The rows come from 4 hidden closed curves, with some noise, and rows from the same curve form a group. Each curve winds through 8 dimensions. The rows are also pushed far along 5 directions, which tell nothing about the answers.
(in the rows, 128 means zero)
Some rows, each with its group after it:
[ 95  86 146  64 138 142  84 164 106 136 143  96 147 114 168 150 111 141
 125 159] => (2)
[131 105  91 141  84 142  78  95 100 169 203 112 165 136 131 120  86  90
 136 163] => (3)
[158 127 118  72 108 128 129 110  90 127  74 156 164  86 136 168 133 163
 124 145] => (2)
[152 160 106 144 143 104 157 135 159 129 120 164 113 143 108 116 127 116
 103  93] => (3)
[122  86 131  83 199 165 107 114 103 125 161  92 126 143 136 127 135 148
 152 129] => (0)
[212 142 103 121 113 132 142 122 120 148  84 164 165 109 129 107 136 165
 135 153] => (3)
[115 137 153 148  76  66 128 164 154 104 134  93 118  99 130 134 126 147
 135 128] => (2)
[151 139 129 136  83 103  90 131 134 147 187 128 148 148 149 107 113 101
 162 136] => (2)
[153 126 111 140 184 134 107 146 148 129 172 180 109 160 133  73 111  80
 113  74] => (1)
[ 73 130 138 102  94 114 100 165 138 143 173  80 154 121 148 166 115 120
 126 143] => (1)
[122 111 120 145 101 126  65 167 142 134 203 103 148 130 147  97  94  84
 128 138] => (3)
[181 147  83 100  85 143 130 105  92 136 100 165 179 118 130 169 133 137
 137 137] => (3)
[ 65 133 173 179 109 115 172 151 148 105 118 107  91 113 127 137 139 140
 137 142] => (1)
[129 109 136  81 156 135  93 176 134  97 131 121 134 119 158 145 116 132
 124 141] => (0)
[147 122  85 128 106 126  78 135 124 130 205 140 158 136 136 131  87  83
 130 123] => (0)
[143 117 118 113 129 110  75 174 149 124 147  91 135 142 145 107 109 123
 124 127] => (1)
[215 109  82 111  95 150  77 110  99 146 164 140 180 124 135 108 112 115
 138 141] => (3)
[103 124 142  97 146 106 136 125 134 147 121 109 120 127 120 118 144 135
 116 124] => (0)
[125 132 139 174 133 106 107 155 177 111 185  90  98 152 116  90 122  97
 125  94] => (2)
[118 124 127 139 135  98 113 144 154 118 190 107 103 158 128 122 111 105
 137 113] => (3)
[ 76 139 171 131 132 153 162 133 127 124 111 100 126 117 138 162 157 157
 150 150] => (1)
[160 127 124 147  79  92  73 192 155 118 184 104 148 125 157 100 100 118
 147 132] => (1)
[122 133 124 107  78  93 107 187 143 113 119  95 149 105 150 170 106 152
 121 161] => (1)
[167 111  92  93 159 160  94 102 100 159 135 147 147 158 135 114 112 114
 122 118] => (1)
[141 119 103 115 140 119 102 102 124 154 179 116 141 147 116  99 125 107
 137 114] => (0)
[118 147 128 161 105 106 168 133 141  98  98 129 106 125 112 155 137 142
 132 127] => (0)
[141 138 152 121 136  97 152 135 145 115  91 124 113  97 118 126 142 167
 115 117] => (0)
[107 129 151 113 125 148 139 124 109 130  93 138 131 125 140 140 149 138
 139 133] => (3)
[ 84 164 157 144 134 131 186 102 143 134  93 116 113 129 110 157 157 146
 131 142] => (3)
[138 119 140  48 117 115  92 147 115 137  92  94 157 115 153 155 135 159
 126 154] => (1)
[132 113 132 140 157 152 117 139 137 119 163 136 115 145 130 100 132  98
 127 108] => (0)
[147 158  93 180  70 114 148 142 139 140 120 161 133 145 123 136 106 111
 117 129] => (1)
[160 104 107  75 197 135  94 158 137 117 133 153 128 122 133 105 112 116
  84  96] => (0)
[124  99 134 158 176 169 109  64 110 138 173 116  97 173 107  76 139  90
 151  96] => (1)
[135 115 103 142  95 144 109 141 109 146 146 140 149 137 146 126 103 113
 132 145] => (2)
[179 130 106 100 105 128 111 109  97 129 108 159 162 120 138 132 133 137
 149 132] => (3)
[107 108 128  96  71 106 114 127  89 153 142 122 159 107 147 146 124 137
 147 150] => (2)
[156 139 157 110 131 100 145 166 155 123  99 125 131  90 138 117 143 175
 122 138] => (3)
[151 144  90 154 140 105 136 114 136 135 138 153 117 159 110 101 117 116
 132 101] => (0)
[213 118  74  78 175 121  78 156 142 108 132 157 150 120 123  97 113 116
  88  81] => (2)
[103 127 150  96 164 131 148  88 123 132 102  84 115 125 108 154 151 163
 127 136] => (2)
[115 139 130 110 123 140 140 119 114 122 134 138 143 120 137 172 132 134
 142 133] => (2)
[138 120 130 129 159 147 147 112 111 112  82 131 113 126 128 141 129 169
 137 144] => (0)
[160 108  97 167 163 170 113  86 107 112 155 156 104 176 121 107 108  96
 150 115] => (1)
[ 83 137 133 135 140 178 161  82 101 163  80 111 127 157 125 162 138 149
 137 165] => (1)
[149 125 112 104 162 133  87 154 147 132 167 144 133 144 140 114 102  95
 103 106] => (2)
[162 140 100 137 123 144 120 137 124 151 115 178 142 150 145 112 108 110
 122 137] => (2)
[ 96 113 154 149 175 117  85 153 169  97 202 100  80 154 136 111  92  88
 118 101] => (2)
[149 121 115 101 147 107 109 204 158 100 136 123 133 121 145 126 117 137
 113 123] => (0)
[109 137 146  92 117  96 105 150 148 128 163  95 146 112 140 143 128 127
 132 142] => (3)
[ 60  97 160  85 133 121 137 126 105 119 121  90 111 122 138 173 140 150
 140 148] => (0)
[138 179  97 202  99 110 173 118 165 137 139 141 119 154  98 128 118 112
 127 133] => (3)
[125 126 137 111 139 107 117 125 143 122 143  91 123 122 114 128 133 134
 119 115] => (2)
[109  89 100 123 151 188 105  80  81 137 152 106 132 166 127 148 115 111
 148 148] => (1)
[109 125 135 124 161 124 126 177 156 127 148 117 126 119 133 109 127 129
 109 109] => (1)
[171 126 101 136 141 174 156  80  94 126  88 141 144 120 112 150 137 165
 141 151] => (3)
[ 76  96 164 108 178 180 120 120 107 124 123 114 119 120 138 128 143 125
 124 124] => (3)
[ 96 104 174 134 139 120  87 115 141 126 172  84  94 134 134 111 110 106
 124 127] => (2)
[ 97  87 148  60 149 131  90 131 102 153 140  85 143 116 154 135 119 152
 133 168] => (0)
[168 128 103 153  99 130  85 124 125 149 209 161 154 141 140  91 101  74
 142 108] => (0)

New rows. What belongs after each?
[ 66 142 158 211 124 145 175 109 133 122 126 142  76 161 126 136 122 111
 147 134] => (2)
[122 119 137  88 167 122  74 164 146 124 169 109 127 144 155 125 104 118
 122 114] => (1)
[166 108 126 152 183 137 121 124 140 130 156 149  99 152 122  56 126 112
 129  98] => (3)
[111 132 131 141  82 113 107 172 143 145 146 122 147 115 147 121 105 112
 114 147] => (3)
[151 132 140 143 213 133 156 138 152 107  84 153  75 158 126  96 130 152
 124 111] => (2)
[103 115 129 122  93 116 104 128 114 133 168 126 130 131 137 147 110  98
 126 115] => (3)
[128 124 132 138 154 124  98 164 154 123 148 109 109 159 141 107 107 118
 125 114] => (1)
[143 139 109 145 167 156 162  95 126 137 105 164 120 138  98 101 152 117
 113  98] => (1)
[ 92 144 164 166 136  86 170 163 183 101 118  99  81 100 104 129 131 146
  91 109] => (0)
[116 114 138 109 154 159 110 123 115 148 131 116 129 158 151 125 124 126
 141 155] => (2)
[119 103 103 133  93 142  84  64  75 168 193 127 148 159 143 136  85  96
 166 168] => (2)
[108 137 156 156  76  63 127 171 158 117 143 119 119  86 137 118 105 135
 121 142] => (1)
[137  90 132 126 129 151  89 118 105 132 179 118 130 135 141 110 116 109
 144 121] => (2)
[133  88 151  85 146 151  73 102 102 131 166  86 136 128 148 134 118 132
 150 150] => (2)
[158 155 104 151 167 130 146 125 165 129 118 160 109 153  97  96 133  97
  91  84] => (3)
[166  96 136  39 143 102  60 143 119 143 166 109 156 107 156 118 111 140
 124 128] => (2)
[123 120 113  75 192 159 127  91 114 139  93 118 130 140 110 144 141 136
 101 118] => (1)
[167 100  99 124 141 146 113  67  82 155 154 158 127 164 126  99 121 112
 158 124] => (3)
[145 111 132  64 178 114  78 183 152 121 167 131 131 121 152 117 107 118
 100  99] => (2)
[154 149 105 152 165 159 142 103 128 140 118 173 132 149 119 101 128 116
 129 117] => (1)
[ 85 125 160 128  84 123 105  93 127 148 189  82 134 124 123 145 128  94
 134 140] => (3)
[109 140 152 142 122 156 161 128 128 114  86 128 122 113 123 154 152 140
 120 128] => (2)
[109 110 136  81 198 152 141 121 121 123  90 144 109 118 122 140 134 137
  90 114] => (0)
[186 134  99 157  85 100  93 141 149 128 179 135 132 158 129  96 108  89
 140 113] => (3)
[145 123 135  61 129  61  83 187 161 130 157  89 151  94 141 111 122 147
 110 121] => (0)
[120 148 140 188 154 109 152  95 161 123 164 134  76 162  95  94 131  97
 128  80] => (2)
[ 59 120 163 111 143 116 161 124 126 135 110 109  98 131 123 144 148 136
 122 128] => (0)
[112 143 137 112 129 160 157 139 127 132  81 110 153 100 129 173 144 167
 115 165] => (3)
[150 125 125 140 109 119 141 130 116 135 104 138 128 132 132 108 140 148
 149 134] => (2)
[106 166 138 142  92  89 160 141 154 114  83 133 115 112 120 166 123 139
 106 138] => (1)
[149 137 132 114  96 153 134 103  99 130  97 151 158 105 136 159 141 138
 138 144] => (2)
[172 133  77  78 128 164  80 108 103 155 155 130 190 146 136 144 124 110
 136 130] => (1)
[167 152 147 120 102  65 126 167 164 130 118 128 127 106 141 116 116 158
 119 131] => (2)
[ 85 117 158  99 181 123 115 150 147  93 155 102 114 102 134 143 125 134
 122 122] => (1)
[100 119 119  86 138 154 122 114 100 127 110 107 149 129 136 173 134 142
 141 160] => (2)
[121 113 127 101  86 114  90 135 122 144 183  80 162 103 142 157 102 131
 130 167] => (3)
[104 160 135 164 167 139 196  98 140 121  93 126  94 160 101 141 160 155
 150 116] => (0)
[185 145  96 129 143 145 136 143 137 128  56 131 141 144 125 117 136 161
 120 139] => (1)
[ 74 111 157  96 129 138 137 126 110 115 126  97 134  98 135 166 145 146
 138 157] => (1)
[103 110 173 103 172 130 130 148 141 127 117  86 108 115 130 113 152 159
 121 115] => (1)
[130 131 129 112 193 124 118 182 161 121 114 145 114 134 140  94 119 131
 101 108] => (1)
[149  97 114 102 163 156 115 134 108 106 111 124 134 122 132 123 135 147
 135 139] => (1)
[158 114  89  92 179 145  97 169 137 111 120 124 136 148 135 124 116 129
 105 114] => (1)
[114 119  99 146 115 182 125  74  89 150 107 126 143 148 117 147 118 112
 128 161] => (2)
[131 120 166 102 132 114 131 143 134 131 130 107 131  97 142 125 140 164
 135 146] => (3)
[175 125 107 147  68 128  69 128 119 131 198 150 163 132 145 105 106  73
 148 116] => (2)
[172 118 104 131  75  90  56 168 139 152 195 120 154 143 151  84  90  94
 133 116] => (1)
[103 155 152 138 133 132 169 154 157 105 102 109 117 117 123 168 149 153
 121 129] => (3)
[155 137 111 125 102 107 136  94 114 138 144 138 135 136 121 144 124 132
 146 131] => (3)
[ 93 103 148  91 178 112 137 165 131 117 117 124 101 121 136 123 137 148
 114 102] => (2)
[205 160 105 158 110 133 132 165 161 100  72 151 150 100 119 108 133 141
 101 122] => (3)
[201 174 123 141  95 117 137 162 164 112  75 146 149 108 128 126 142 150
 116 131] => (2)
[ 83  91 149 109 196 162 146 106 106 134 107 118 103 123 121 115 142 146
 119 135] => (1)
[126 124 141 100 122 107 117 113 122 150 115 103 130 121 137 139 114 156
 129 162] => (2)
[163 110  76  93  96 139 115 111  77 144 118 152 170 137 139 146 122 129
 149 156] => (0)
[ 81 118 122 119 110 121  91 128 127 157 182  94 140 147 131 125 111  87
 124 128] => (1)
[113  71 118  54 189 153  87 138  95 127 127 106 134 123 146 136 114 144
 113 136] => (2)
[191 115 119 106 115 109  87 170 136 112 138 124 149 109 147 110 117 143
 131 126] => (2)
[191 123 126 101 114 104  80 149 140 129 115 130 145 109 142  98 111 132
 109 131] => (2)
[108 110 141 112 113 149 115 106 101 160 154  94 153 119 134 129 138 139
 146 147] => (1)
[173 118  76 101 150 179  74  90  90 159 163 147 169 171 143 123 103 101
 150 136] => (1)
[177 177  85 158  90 126 157 134 133 121 104 184 156 126 125 154 121 130
 133 131] => (2)
